The rows are grouped in 4 ways, from coarse to fine. Each group lies inside one group of the grouping before and may be the whole of it. The rows also spread widely along 15 directions, which tell nothing about the answers.
Some rows, each with its group in each grouping after it:
-3.41 -2.04  0.77  0.73  1.68 -1.61 -1.57 -0.92 -2.00  1.52  2.02 -0.28  1.73 -0.65 -1.47 -0.10  1.36  0.73 -1.57  0.83  0.42  0.65 -0.32
K_163 zaka Tusu K_203
-0.41  1.13  0.75 -1.62 -1.48  0.89 -2.94 -0.45  1.67 -0.03  0.81 -0.76  1.15 -1.26  2.21 -0.50  0.35  1.51  0.75 -0.85  0.89 -0.47 -0.30
K_163 Nem neku K_452
 1.03 -0.86  0.52 -1.78  0.10  0.64 -1.63 -2.96 -0.84  1.50 -0.13  0.05 -0.91  1.17  0.36  1.83  3.56 -0.56 -1.41 -0.27 -0.07  2.72  2.05
K_163 givu befo K_90
-3.53 -0.99 -0.03  1.89 -1.17 -0.90 -0.85  0.71 -1.34  2.73  1.14 -0.45  0.63 -0.86 -0.09  1.48  3.42 -0.21  0.53  0.74 -0.31  1.49 -1.15
K_449 fesik lizu K_900
 2.10  1.78  0.69  2.92  0.98 -0.19  2.35 -0.16 -0.76  0.32 -1.75  1.82  0.13  2.03  0.81 -0.34  0.49  0.63  0.40 -4.89  0.98  0.03  1.20
K_163 givu Muger K_451
 1.50  1.18  0.25  1.75 -0.96 -0.56  0.91  0.57 -0.94  1.04 -0.78 -0.49  0.39 -0.95  0.40 -2.55 -0.51  1.65  1.54 -0.80  0.42  1.52 -1.61
K_163 zaka Kat K_884
-0.37 -3.09  0.22 -2.03  0.01 -1.34 -1.33  0.15 -0.73  0.49  3.30 -0.27  0.80  0.66 -0.15  0.88  0.09  1.09 -2.29  0.91  1.20 -0.06 -1.85
K_163 zaka Tusu K_370
 1.33  0.20 -1.06 -0.57 -2.04 -0.27 -0.72 -2.52 -0.64 -1.67  0.42 -2.42 -5.01  0.83  0.42  1.81  0.01  0.85  1.04 -1.44 -0.01 -2.92 -1.79
K_449 fide kevi K_64
-2.39 -2.29  0.26 -1.19 -0.39  0.74 -2.42 -2.40  0.13 -3.93  2.15  3.39  1.31  1.86  0.20  0.29 -3.26  1.61 -2.65  1.37  0.55  0.43  1.72
K_449 fesik lizu K_48
-0.85 -0.81  0.07 -2.74 -0.74  0.11 -4.10 -2.85  0.55 -1.72  2.93 -0.22 -1.79  0.11  0.44  1.74  2.40  2.07 -0.55 -0.38 -1.27  1.23 -0.66
K_163 Nem neku K_693
 0.85 -0.46  1.99 -3.54 -0.43 -1.64 -0.28 -2.21  2.36 -2.82  3.22 -2.12  1.11 -3.07 -0.46  0.53 -0.86 -0.22 -3.29 -0.53  2.94  1.13 -0.82
K_163 zaka Kat K_276
-0.10 -0.17 -1.62  1.91  0.49 -0.33  1.93 -0.36 -0.70 -0.61  0.62  0.27 -1.80 -0.02  2.27  0.33 -0.80  2.03  0.31 -5.34  1.33 -5.09  0.67
K_163 Nem meza K_131
 2.11  0.37  2.67 -1.20 -0.30  1.49 -2.70 -2.24  0.16 -1.78 -0.44 -0.08 -0.44  2.25  1.01  0.20  2.16 -1.32 -0.53 -1.56  1.75  1.93 -2.58
K_163 Nem kov K_92
-0.25 -2.74  1.16 -0.07  0.03  1.04 -2.33 -0.99 -0.99 -3.13  2.72  4.33  0.06  6.10  0.44  1.73  0.49  1.54 -2.68 -0.10 -0.01  0.43 -1.31
K_163 zaka miged K_750
-0.53 -0.20 -0.35  1.73 -1.58  0.54  2.49  1.50 -0.76  2.04 -1.67 -1.88  0.37 -0.37 -1.14  1.73  0.99 -1.30 -1.39  2.53 -1.33 -2.64 -0.10
K_163 maf Fivas K_820
-2.24 -1.23 -1.16 -0.82  1.21 -1.07 -0.51 -2.73 -0.69 -0.57 -0.28 -0.55 -0.80 -0.28  2.55 -0.31 -1.38 -2.00  1.05 -1.92  2.76  2.91  0.87
K_449 fide kevi K_64
-0.40  2.57  0.00  1.70 -2.61  1.92 -1.02 -3.04 -1.16 -1.80 -4.24 -0.33  3.69 -3.19  0.35  0.87 -3.49  0.32  0.36 -1.14  0.19 -3.24  1.44
K_163 Nem kov K_92
 0.46 -0.98 -1.76  0.01  0.89 -0.71  4.33  0.52  0.23  3.16 -0.63 -0.12  0.57 -1.52  0.50  1.17  0.26 -0.45 -2.55 -0.73 -0.20  0.32  4.73
K_163 Nem meza K_131
-4.17 -0.43  0.52  0.71 -4.03  0.81 -1.24 -2.34 -0.78 -1.56  0.47 -1.98  1.24 -3.52 -0.56  1.53  1.52 -0.79 -0.77  4.23 -0.85  1.40 -1.43
K_163 zaka Tusu K_370
-0.57 -0.85 -1.39 -1.67 -0.23 -0.02 -1.05 -0.76 -0.52  1.69 -3.10  0.19  1.96  1.50  2.29  1.16 -3.05 -2.91  1.20  1.02  1.44  2.61  2.16
K_449 fesik lizu K_48
-0.95  2.39  2.12  0.59  0.34 -1.13 -0.18 -2.99  1.47 -4.54  0.05 -0.53  0.80 -0.92 -1.54 -0.24 -2.57  0.09 -0.85 -1.09  0.67  0.42  0.55
K_163 zaka Kat K_276
-2.59  0.48  0.73  0.48 -1.54 -2.19 -0.61 -3.42  0.09 -1.86  1.14  0.79  1.50 -1.60  0.09  0.23 -1.67  0.50  0.66 -0.35  0.70  6.42  0.89
K_163 Nem meza K_131
-1.04 -0.61 -0.57 -0.93  4.89 -2.26  0.10  0.67  0.29 -1.98 -0.92  0.04  0.75  1.75 -0.29 -0.75 -2.52 -2.06  0.11 -1.28 -0.45  2.89 -1.43
K_163 Nem neku K_452
-0.64 -0.98 -1.92 -0.86 -0.31 -0.86  2.23  1.42  0.96 -1.09  1.56 -0.42  0.88 -3.58 -0.06  0.49  0.79  0.94 -1.47  0.48 -2.01  2.61 -1.05
K_163 zaka Tusu K_203
 1.62 -1.21 -1.30 -0.39 -1.43  0.28  0.59  0.22 -0.45  2.37  1.47  0.34 -2.18  1.59  3.43  1.12  2.84  1.36  0.59 -2.86  1.29  0.05  0.28
K_163 zaka Tusu K_370
 0.47  0.02  1.48  0.40  0.77  0.87 -0.67 -0.65 -0.07 -2.70  0.04  0.91  0.16  1.08 -1.33 -1.90 -0.64  0.98 -1.57  1.10 -1.12  1.02 -1.43
K_163 Nem meza K_131
-3.06  0.95  0.00  2.31  0.31 -1.18  2.13 -1.62  0.32  0.85 -0.02  1.19  2.46 -1.87  0.58  1.83  0.92 -0.17 -0.93 -2.73  0.76  1.96  4.67
K_163 zaka Tusu K_203
 0.35  1.60  0.56  0.80  1.38 -0.73  2.16  5.57  3.94 -2.10  1.86  2.36  2.99 -0.53 -1.43 -2.18 -2.17  3.08 -1.61 -0.44 -2.04 -0.16 -0.98
K_449 fesik lizu K_48
 0.33  2.78  0.61  3.16 -0.71  0.02  1.88  1.68  0.28  1.80 -1.90  0.23  2.55 -2.16 -0.95 -2.30 -1.24  1.86  0.43 -0.43 -0.45 -0.05  1.14
K_449 fide kevi K_64
 1.84 -0.07  1.19 -0.82  2.59  0.42 -2.40  0.63  0.57  1.74 -0.07  3.17  0.36  6.47  2.21 -0.53  0.57  0.62  0.51 -2.79  1.02  2.00  1.41
K_163 Nem meza K_131
-0.45  0.07  0.31 -0.89 -1.13  0.69 -1.77 -2.44 -0.46  2.20 -0.63 -2.15 -1.07 -0.46  1.88 -0.08  1.04 -0.37  0.70  0.02  1.62 -0.81  1.55
K_163 Nem meza K_131
 2.02  0.09  0.35  0.69  1.10  2.53 -2.38  1.41 -1.17  1.40 -2.07  3.95  3.11  3.54  2.11 -1.93 -0.32  2.04  0.27 -1.75 -0.22  0.65  0.23
K_163 Nem neku K_452
 0.50  0.28 -3.30  0.70  2.42 -3.94  2.47 -1.01 -1.00  0.78 -0.51  0.19 -2.74  0.59  1.28 -0.35 -2.48  1.20  3.25 -4.73 -0.69  3.91  1.57
K_163 Nem meza K_131
-2.84 -0.99 -0.54 -2.25 -2.50  0.50  2.10 -1.75  2.90 -2.18  0.33 -1.20 -0.02 -1.35  4.08  2.11 -0.70 -4.06 -1.29  1.06  2.74  2.84  2.43
K_163 Nem neku K_452
-2.50  1.08 -0.13  0.70 -0.78 -1.51 -0.80 -1.56 -0.55  3.03 -0.64 -2.26  0.79 -1.92  0.77  1.33  1.54 -0.72  1.78 -0.38  0.52  1.47  1.48
K_163 zaka miged K_750
 0.59  3.19  2.78 -1.46  0.20 -2.95 -1.91 -2.73  2.10 -1.41 -2.56 -1.45  0.81  3.98  0.47  1.77 -3.53 -4.19  2.90 -1.45  2.70  5.53 -0.10
K_163 Nem kov K_92

New rows. What belongs after each?
-2.30 -1.27  1.59 -1.47 -3.18 -0.67 -1.20 -2.00  1.39 -0.21  3.59 -0.87 -0.76  0.95  2.08  3.14  2.97 -1.21 -0.99  0.46  2.73  2.34 -0.14
K_163 zaka Tusu K_370
 1.09 -1.76 -0.03  1.25 -1.61 -0.55  3.02  2.46 -0.56  2.61  2.07  0.81  1.10  0.13  0.95 -0.38  0.50  1.92 -1.99 -0.15  1.51 -0.81 -0.28
K_163 zaka miged K_750
 1.38 -0.56 -1.17 -1.36  0.82  0.91 -1.66 -0.28 -1.51  2.44 -2.77 -1.07  0.49  0.74  2.53 -0.28 -0.25 -1.08  1.31 -1.13  0.91 -0.40 -0.31
K_163 Nem neku K_452
 0.79 -1.28 -1.34 -0.20  1.66 -0.04  1.86  0.92 -0.48  1.17 -2.28  1.23  0.01  3.62  2.03  1.72  0.39 -3.18 -0.04 -1.06 -0.09  3.37  0.76
K_163 Nem meza K_131
-0.44 -0.14  0.48  3.48  1.40 -1.60  0.53  2.90 -1.24 -0.14  1.58  2.79 -0.39  4.16 -0.59 -1.73  0.29  3.05  1.21 -1.90 -1.20  0.73 -3.10
K_163 givu befo K_90
-0.17  1.48  0.30  0.53 -2.43 -1.87  0.18 -2.32  0.18  1.93  1.03 -2.32 -1.64 -1.32 -0.08  0.24 -1.00  2.37  1.17 -0.91  1.17 -1.55  2.20
K_163 maf Fivas K_820
-3.86  1.29 -1.94 -0.54  0.96 -1.86  0.67 -0.52  1.39 -0.12 -0.81 -3.25  2.00 -6.09  0.00  2.97  0.52 -2.30  0.20 -1.85 -0.62  0.23  0.82
K_449 fide kevi K_64
-2.12  1.67  0.52  1.60  1.09 -1.99  0.47 -0.19  1.00 -0.53  1.12 -0.62 -0.04 -1.68 -1.59 -0.65  0.04  1.32  0.16 -1.24 -0.72  1.12  0.39
K_449 fide kevi K_64
-2.34 -0.17  0.79  2.16 -0.94  1.31 -0.37 -3.00 -1.84 -0.92 -1.26 -0.67  1.08 -1.62  2.11 -0.07 -0.34 -1.04 -0.32 -2.51  3.42 -3.33  0.19
K_163 Nem kov K_92
-1.44  0.31  0.55  1.13 -1.06 -0.25  0.61  0.46  0.40  0.50 -0.11 -0.40  0.29  1.25  1.80  0.07  0.03 -0.93  0.82  0.11  1.41  0.45 -0.22
K_163 zaka miged K_750
 4.24  0.89 -1.50  0.99 -0.93 -1.28  1.99  0.40 -0.94 -1.02  0.13  1.05 -1.19 -0.05 -0.59 -0.21 -1.06  3.90  0.74 -2.91 -2.15  1.31 -1.89
K_163 zaka miged K_750
 2.35 -3.56 -1.22 -4.03 -2.59  0.50 -0.63 -2.43 -1.27 -0.93  0.17 -0.49 -0.15  0.11  3.37  0.82 -2.15 -1.45 -1.14  0.69  3.09  2.99 -1.74
K_163 Nem neku K_452
-0.19  1.08 -1.40 -0.82  3.01 -0.76 -2.24 -0.48 -0.35  2.58 -1.44 -0.39 -0.34 -0.07  0.17 -2.47 -0.32  1.98  2.24 -0.67 -2.27  2.28  2.09
K_163 Nem kov K_92
 2.90 -1.31 -1.03 -4.57 -0.37 -0.37 -0.37 -0.41  0.99  2.01  0.93 -2.04  1.28 -3.42  1.15  2.75  2.28 -0.45 -2.37 -1.77  0.68  1.32 -0.08
K_163 Nem kov K_92
 0.10 -2.08 -1.57 -2.83 -0.04  0.69  0.71  1.66  1.55 -1.08  0.43 -0.38 -0.49  1.48  4.21  0.38 -0.85 -1.95 -0.22 -0.50  2.01 -0.42 -1.19
K_163 givu befo K_90
-1.06 -2.13 -3.46 -1.86  1.41 -0.18 -0.19  0.37 -0.41 -1.66  0.30  2.62  2.92 -1.46  3.39  0.97 -1.43  0.59 -0.14 -3.48 -0.05  2.39  0.02
K_163 givu Muger K_451
-0.33  1.70 -0.57  0.31 -0.08 -2.36 -0.63 -2.25 -0.49  0.63 -1.96 -1.64  0.05 -0.17 -0.28  1.45 -3.98 -0.14  2.06 -2.17  1.24 -1.86  2.01
K_449 fesik lizu K_48
-0.62 -1.20 -1.78 -3.61  0.52 -0.23 -1.74  0.24  0.52  1.42  0.04 -3.26  0.13 -2.72  2.54 -0.68  0.64 -1.22  1.17  0.79  0.66  1.51 -1.50
K_163 zaka Tusu K_370
 3.24 -0.46 -0.18 -0.42 -2.11  1.05  1.52 -1.21 -0.80 -0.95 -1.43  0.89  0.24  0.95  2.90 -0.85 -2.28 -0.02 -0.17 -1.85  2.87  0.55 -0.08
K_163 givu Muger K_451
 1.21 -1.55  0.15  0.72 -3.69  1.51  2.80 -2.69 -0.99 -0.36 -0.27  0.68 -2.91  1.68  1.43  0.75  1.41 -1.02 -1.67  1.96  0.57  3.60  1.56
K_163 Nem meza K_131
 1.03  0.16 -0.27 -0.30  1.04  0.39  0.90 -1.97 -0.09 -1.03  0.00  0.41  1.19 -3.37 -1.64 -1.06 -1.50  2.28 -3.25 -1.01 -0.38 -0.96  2.83
K_449 fide kevi K_64
-2.48 -0.97 -0.67  0.17 -0.04 -2.42 -1.89  0.44  0.04 -1.55  3.94  0.73 -1.41  1.04 -0.67 -0.99 -1.67  3.76  0.91  0.19 -0.98  0.88 -2.40
K_449 fide kevi K_64
-0.09 -2.16 -1.04  0.24 -0.95  1.70  0.27 -1.39 -2.04  0.93  0.43 -0.25 -1.21 -0.64  1.71 -0.79  1.18  1.27 -1.42  0.39  0.74 -2.32  0.70
K_163 zaka miged K_750
-1.94 -1.17 -3.06 -0.84  4.37 -3.55  2.85  4.05  0.94  0.65  0.96 -1.83  1.32 -2.97 -1.37 -0.12 -2.07  0.40 -1.05 -0.58 -2.52 -1.13 -0.92
K_163 Nem neku K_452
-0.14 -0.18  1.38 -0.12 -0.97 -0.47  0.57 -1.97 -0.21 -1.15 -0.01 -1.35  0.30 -1.35  0.49 -1.31 -0.27 -1.26 -0.42  0.58  2.19  3.32 -1.14
K_163 zaka Tusu K_203
 1.99 -1.33 -1.41  0.23 -1.62  1.41  1.80 -1.95 -1.15 -3.03 -0.02  2.27 -0.88 -0.03  2.15 -2.01 -2.61  2.27 -0.85 -1.11  0.78  1.37  0.46
K_163 zaka Tusu K_203
 3.67  1.63 -0.24  0.61  0.58  0.43 -1.26  1.84 -0.62  1.95 -1.64 -0.51 -1.22  1.65 -0.02  0.51  1.98  1.53  1.77 -3.41 -1.19 -2.72 -2.41
K_449 fesik lizu K_48
 0.10 -1.70 -2.37 -0.88  1.27 -1.26 -0.37 -2.25 -1.96 -2.05  0.82 -1.05 -3.06 -1.33  0.66 -0.31  0.62  0.71  1.20 -2.50 -0.87  2.61 -3.05
K_163 maf Fivas K_820
-0.22  1.48 -0.09  0.31  3.42 -1.62  2.45  2.48  1.80  0.84 -1.80 -1.57  2.38 -1.23  0.07  1.47  0.26 -2.80 -0.60 -3.57  0.35 -0.89  0.01
K_163 Nem kov K_92
-2.19 -0.45  0.42  0.98 -2.58 -0.62 -4.44 -4.50 -3.44  1.51  1.07 -1.99 -3.58  0.02  0.66 -1.74  1.66  2.50  3.46  1.02  0.35  1.80 -1.80
K_163 Nem neku K_693
 1.83  0.42 -0.28 -2.93  1.39  2.05 -0.33 -1.14  1.58  0.94 -2.26 -1.57  0.25 -0.49  1.69  1.67  0.72 -2.46 -2.19 -1.53  1.45 -2.62  3.34
K_449 fide kevi K_64
 1.65 -0.31 -2.11 -0.95 -1.33 -0.22  1.91  2.17  0.32  2.59 -1.00 -2.81 -2.50 -0.49  1.23 -1.44 -0.91 -0.07  1.25  2.09 -0.39 -0.20 -0.87
K_449 fide kevi K_64
 2.22 -2.15 -0.85 -0.33  1.28  1.04  2.64 -0.73 -1.01 -5.06 -1.42  1.94  0.60  1.44  0.06  1.88 -1.99 -2.06 -3.58 -1.83 -0.17  0.05 -1.94
K_163 Nem meza K_131
-0.82 -0.67  1.47 -2.35 -0.29 -0.85 -3.67 -1.99 -0.12 -1.39  0.15 -1.79  0.50  1.46  0.56  1.91 -0.09 -2.40  0.42  0.29  1.58  1.71 -3.25
K_163 Nem neku K_693
-1.57 -0.67  0.15  1.41  0.20 -1.15 -0.43 -3.34 -2.71 -1.70 -0.50 -0.36 -1.13  0.55 -1.14  1.38  0.90 -0.86 -0.01 -0.64 -0.44  1.89 -1.23
K_163 givu Muger K_451
-1.07  0.51 -1.40 -0.36  0.92 -0.31  0.93 -2.71  0.12 -1.85 -0.35 -1.92 -1.57 -3.77 -0.07  0.45  1.17 -0.25 -0.28 -1.82 -1.23  0.95  0.82
K_163 maf Fivas K_820
 1.00 -1.93 -0.10 -1.58  0.91 -1.70 -1.57 -3.82 -2.35  0.73  1.20 -2.96 -6.48  2.38  0.23 -1.01  2.75 -0.61  1.59  0.35  0.65  3.89 -2.16
K_163 zaka Tusu K_203
-1.75 -0.06  0.79  0.15  0.07  0.19 -0.86  0.57  1.10 -1.13  1.66 -0.26 -1.18  0.92 -1.31 -0.51  1.50  1.23 -1.02  2.60 -2.59  0.55 -0.89
K_163 Nem meza K_131
 1.59 -2.96 -1.91 -0.78 -0.74  2.73 -1.48 -1.26 -2.25 -0.03  0.20  1.72 -4.22  4.36  3.03 -0.11  1.55  1.04 -0.13 -0.33  0.09 -0.65 -0.55
K_449 fide kevi K_64
 1.90 -0.71 -0.29  0.32 -0.24 -1.92  2.36 -2.36 -1.39 -3.69 -0.82  0.96  0.41  0.06 -0.17  1.17 -3.04 -1.05 -0.79 -2.72  1.10  4.09 -1.91
K_163 Nem neku K_693
 1.85 -1.51 -1.53 -1.19 -1.43 -0.71 -0.42 -3.32 -2.58  2.89  0.08 -0.85 -0.70 -1.13  2.49  1.85  1.00  0.77  0.38 -3.40  2.52  0.58  1.45
K_163 zaka Tusu K_370
 0.69 -2.52 -3.64 -0.54 -0.74  2.67  1.93 -0.26 -1.19 -0.39  0.02  2.72 -1.54 -0.40  2.82  0.06  2.46  1.76 -1.57 -0.29 -2.55  2.06  2.06
K_163 givu Muger K_451
 3.87 -0.67 -0.96 -3.33  1.32  0.90  0.05 -0.93  0.07 -0.27 -2.56 -1.20 -0.42  0.85  1.58 -0.21 -2.20 -1.53 -0.99 -0.78  0.88 -0.39  0.37
K_163 Nem neku K_452
 3.26  0.23 -0.19 -0.74 -2.63  0.77 -1.05 -1.77 -1.05  0.26 -0.01 -1.21 -2.66  1.04 -0.09  1.95  1.90  1.85 -0.05 -0.44 -1.09 -1.51 -1.11
K_163 zaka Tusu K_203
 1.09  0.27 -0.24  0.13 -0.39 -0.42  1.36 -1.09 -0.73 -0.38 -1.89 -0.36  0.71 -0.33 -0.52  0.56 -0.50 -1.17 -0.37  0.62 -0.71  3.54  0.09
K_163 zaka Tusu K_370
 0.97 -0.99 -0.15 -1.43 -2.32  0.90  1.68  1.52  2.01 -1.04  2.04  0.07  0.03 -0.30  1.14  0.65  0.73  0.82 -2.44  1.77 -0.32  0.25 -0.51
K_163 zaka miged K_750
-2.03  0.70 -0.58 -1.23  0.21  2.03 -2.06  1.03  1.54  0.85 -1.03 -0.66  2.16 -1.75  1.70 -1.86 -0.75  0.89  0.08  1.92 -1.01 -1.82  1.80
K_163 Nem neku K_693
-1.32  0.44  0.40  1.21 -2.27 -3.10  1.18 -3.50 -2.06  1.48 -0.58 -4.40 -0.25 -5.11 -1.59  0.66 -1.30 -1.11  0.73 -0.08  2.52  0.45 -0.30
K_449 fesik lizu K_900
